The rows of a group lie close to one hidden flat surface of 8 dimensions, which may be shifted away from zero. Surfaces can cross.
In the rows, zero is written as 128.
Known rows, each followed by its group:
[111 222 129 146 131 108 128 103 131  90 169  81 191 182]  Q840
[103 137 149 157  16  96 103 128 133 143 167 127  93 200]  Q840
[110 118 179 135 158 108 134 113 200 142 153 179  97  77]  Q840
[164 131 127  91 117 123 151 134 133 179 139  88  96 129]  Q634
[135 153 147 122 123 125 141 129 119 117 138 114 129 148]  Q682
[129 149  98 142 125 113 142 145 157 126 114 100 143 124]  Q732
[ 98  81 101  87 153 105 106 142 135 157 115 141 105 145]  Q840
[104 143 150 137 125 136 137 138 178 126 132 141  91 124]  Q840
[121 172 163  90 125  19 148 124 145 114 172  76 152 169]  Q732
[129 124 129 115 118 114 146 140 131 149 122 131  90 116]  Q634
[149 107 166 139 123 199 132 159 174 105 101 133 118 163]  Q840
[172 154 103  81  74 148 148 179 161  72 135  47 123 117]  Q638
[107 150 118  98 146 182 131 125  83  67 150 124 106 121]  Q634
[127 113 135 154 176  97 165 106  81 152  89 175 102  37]  Q732
[113 121 103 131 142 140 126 137 178 156 124 141 105  91]  Q638
[ 96 137  63 195 170 137 146  79 116 179 138 144 103  61]  Q732
[130  98 133 104 118 111 150  93  84 153 186  94  66 137]  Q634
[ 91 150  89 103 107  59  86 137 150 155 150 129 143 150]  Q682
[143 122 143 152  81 146 111 135 125 110 118 145 146 139]  Q840
[133  82 104 151 142 110 146 129 169 155 109 122 113  87]  Q638
[148 166 118 172 121 116 163  84  60 162 145  91 134 136]  Q682
[111  77 147  99  78 112 111 144 174 101 167 125  85 152]  Q634
[137 186 153 126 125 133 145 175 166 103  91 106 145 170]  Q682
[106 100 139  99  99 139  94 138 154  84 163 123 119 168]  Q634
[ 96 190 120 127 149  98 132 128 100 119 124 146 131 106]  Q840
[144 139 116 132 142 135 130 141 124 157  96 140 138 116]  Q732
[128 128 135 111 132 155 103 133 137 153 127 149 131 156]  Q638
[114 157 104 143 120 141 129 137 140 124 118 123 130 130]  Q732
[112 134 131 137 146 118 131 104  93 138 138 140 123 137]  Q732
[117 153 147 121 107 101 139 128 122 131 147 123 111 140]  Q638
[165  93 147  81 143 144 117 132 173 160 136 154 120  77]  Q682
[125 105 122  77 105 141 127 170 191  98 141  88  89 145]  Q634
[117 118 116 148 113 122 122 120 115 130 132 116 129 159]  Q638
[ 73 172 169 170 107  96 150 153 108  98  92 154  93 180]  Q638
[136 130 132 112 138 116 158 129  80 158 110 114  88 141]  Q634
[ 90 135  81 127 158 103 163 128 189  99 162  88  89  61]  Q732
[143 102 144 113 151  99 149 136 121 109 107 128 132 103]  Q732
[142  96 144  93  98 113 133 154 148 141 128 110  93 153]  Q634
[140 145 193 129 145 136 157 123 120 113 120 144 117 126]  Q682
[104 162 162 115 126 132 125 128  54 101 119 162 110 157]  Q634
[ 91 138 134 104 155 133 109  85 104 122 195 149 112 125]  Q732
[165 161 142  94 109 115 147 165 159 131 115  88 131 144]  Q638
[108 134  89 120 106 113 105 161 130  92 106 121 151 141]  Q682
[156 158 185 104 102 110 117 128  76 173 117 157 141 168]  Q634
[161 197 141 114  95  88 148 136 116 165 139  81 138 157]  Q638
[113 107 172 126  83 138 113 145 182 100 149 156  93 140]  Q840
[164 144 110  92 121 186  97 148 137 156 117 128 151 129]  Q638
[138 157 141  98 106 142 123 148 135 116 132 126 115 133]  Q638
[129 114 159 134 114 127 110 119 139 137 144 131 145 184]  Q840
[111 166 190 122 119 107 131 128  89  95 133 147 130 179]  Q682
[139 144 181 190  35 131 118 127 107 127 112 197 112 100]  Q840
[129 149 122 124 128 108 123 125 134 132 134 124 149 115]  Q732
[100 143 141 138 143  76 121 145 154 138  94 168 147 123]  Q682
[161 137 175 110 144 108 132  99 124 195 155 126 140 157]  Q682
[147 106 144 165 155 144 153 120  99  99  93 118 157 146]  Q682

New rows. What belongs after each?
[154 100 144 114 110 100 133 120 115 180 136 121 105 141]  Q634
[137  96 138 115 115 121 133 139 121 149 110 136 104 127]  Q634
[191 117 147  74 129 165 121 113  70 164 140 113 143 147]  Q634
[112  85 110 105 129 131 152 173 149  98  99 107  68 126]  Q634
[122 109 107 143 121 140 131 147 181 157 114 132  90 106]  Q840
[ 99 106 118 107 129 139 128 137 128  88 146 109  88 146]  Q634
[138 138 136 113 117 124 138 128 114 147 133 135  94 105]  Q634
[101 155 105  99 135 102 175 190 172 125 101  60  62 174]  Q634
[159  43 109 138 131  89 139 153 155 201  72 115 117 152]  Q634
[203  15 164  92 112 145 121 104  52 173 125 145 112 125]  Q634
[110  97 156  94 121 163 113 162 145 101 116 137  93 191]  Q840
[144 139 115 127 129 128 133 138 146 142 120 112 139 123]  Q682
[114 152 142 136 117 137 127 142 100 131 108 139 123 168]  Q840
[121 149 150 118 117 108 128 115  91 149 137 138 117 150]  Q634
[163 102 151  87 132 154 109 164 121 108  82 137 157 155]  Q732
[127 160 132 146 137 116 158 108 111 139 140 144  97  52]  Q682
[121 140 104  80  90 127  91 164 155  97 139  99 142 172]  Q682
[112 134 115 148 119 124 125 118 113 108 136 111 143 156]  Q732
[117 159 157  85 123 122 124 152 135  84 138 135 119 138]  Q732
[137 135 151 122 117 151  84  81  76 138 171 176 166 120]  Q634
[120 205 131 114 152  89 139 127 135 197 129 138 121 121]  Q732
[132 183 152  94 119 126 116 146 128 123 121 170 128  90]  Q732
[119 125 104 163 106 190 112 138 103  79  99 151 136 118]  Q732
[134 141 129 102 148  87 139 124 152 139 147 116 140 102]  Q732
[145  99 155 102 108 113 162 139  90 148 119 130  52 105]  Q634
[131 104 155 145 133 153 135 134 153 171 106 137 104 188]  Q840
[ 96 183 115 184 105 110 142 117 100 121 126 121 129 141]  Q732
[118 130 124 173 101  68 160 109  99 136 133 115 108 108]  Q638
[ 68 134  96 145 127  84 141  88 105  83 197  90 104 139]  Q682
[132 133  79 129 109 177 115 159 150 109 114  88 142 165]  Q638
[111 153 151 110 126  98 161 173  99 135  78 120  73 170]  Q634
[107 200 103 113 134 136 141 154 158 124 132 107 112 118]  Q634
[105 106  91 137 166 144 117  90  81 126 150 108 142 170]  Q634
[140 145 138 103 127 148 112 122  97 134 140 132 139 148]  Q634
[157 153 119 150  93 132  87 107 107 136 129 179 198  55]  Q732
[124 139  77 163 105 123  98  93 137 133 171 103 181 138]  Q732
[141  97 103 129 100 132 107  92  84 133 171 118 133 114]  Q638
[144 161  93 112 108 155 136 157 163 126 125  95 120 101]  Q638
[174 127 146 124 120 133 107 118 104 193 111 164 161 113]  Q634
[ 88  98 106 176 147 117 143  87  88  95 152 121 117 122]  Q732
[136 110  93 122  92 166 106 165 124  89  97 126 139 127]  Q840
[146 141  92 168 125 127 117 114 127 168 109 131 174 100]  Q732
[125 172  92 151  98  87 130 131 174  98 148 103 161  61]  Q732
[ 88 100 161 146 106  89 126  78  56 133 174 174  79 126]  Q634
[117 131 117 120 128 146 119 132 129 109 131 128 129 137]  Q732
[ 75 169 109 197 116  94 154  90  87  93 157 133 107  92]  Q732
[108 147 106 151 117 122 138 135 136  94 129 121 123 101]  Q732
[118  82 187  94  96 140  90 140 132  97 144 158 115 201]  Q840
[124 132 107  99 193 147 147 145 156 200  97 124  87 134]  Q732
[113 126 173 114 158 104 117 106 141 136 153 150 143 166]  Q840
[ 87 153 158  98 140 155 135 158 162  99 131 126  76 192]  Q840
[125 161 116 145  71 179 127 171 125  77  98 109 114 168]  Q840
[142 123  81 116 164 171 146 118 118 139 130 105 114  82]  Q634
[136 132 149  96 119 167 111 148 108  96 121 154 121 112]  Q634
[177 131 129 101 123 170 142 132 145 137 138 103 118  88]  Q682
[111 157 128 157 127  86 162 133 112 116 110 117 123 116]  Q732
[126 105 135 120 117 122 119 109 102 140 151 132 111 137]  Q634
[102 131 150 107 143 102 111 124 138 116 142 161 126 118]  Q840
[142 123 141 116 126 125 119 133 111 100 117 148 148 101]  Q732
[113 135 110 115 131 141 125 141 135 117 129 119 116 135]  Q634
[ 98 151 152 110 147 126 124 135 159  85 143 150 122 115]  Q840
[108 110 141 113 179 138 122  92  76 157 142 161 106 137]  Q732
[143  99 128 134 137 125 121 114 104 110 116 160 150  64]  Q732
[101 154 183 112 207 162 156 141 169 121 117 141  95 177]  Q840
[106  89  89  92  77  99  73 141 101 133 145 100 140 225]  Q840
[136 141  94 131 142 124 121 117 152 161 138 122 151  97]  Q732
[115 151 134 135 148 114 130 120 176 121 155 119 148 125]  Q840
[118 149 175 121 204 140 145 118 140 124 115 164 139 115]  Q840
[112 147 100 136 106 164  92 115  91 140 143 136 140 159]  Q638
[129 163 124 104 130 107 119 137 148 158 140  94 149 194]  Q732
[143 121 101 105  85 167  47 110 150  83 189 133 205 111]  Q732
[149 153 159 127 101 132  91 102  99 155 149 188 161 107]  Q634
[158 140 164 103 101 138 104 147 126 144 107 171 141 116]  Q634
[ 99 106 109 106 123  88 101 134  76 178 106 158 101 164]  Q840
[119 142 133 136 132 124 115 105  91 144 138 150 133 131]  Q634
[112 156 127 119 137 136 131 141  95 117 107 137 119 143]  Q634
[ 71 114 121 134 158 154 147 118 106  76 145 138  69 111]  Q732
[111 106 129 115 125 124 137 119  95 120 144 123  88 137]  Q634
[120 155 111 149  50 156 114 161 118  92 118 105 120 178]  Q840
[103 109 134  96 159  89 108 114 163 128 162 140 140 123]  Q840
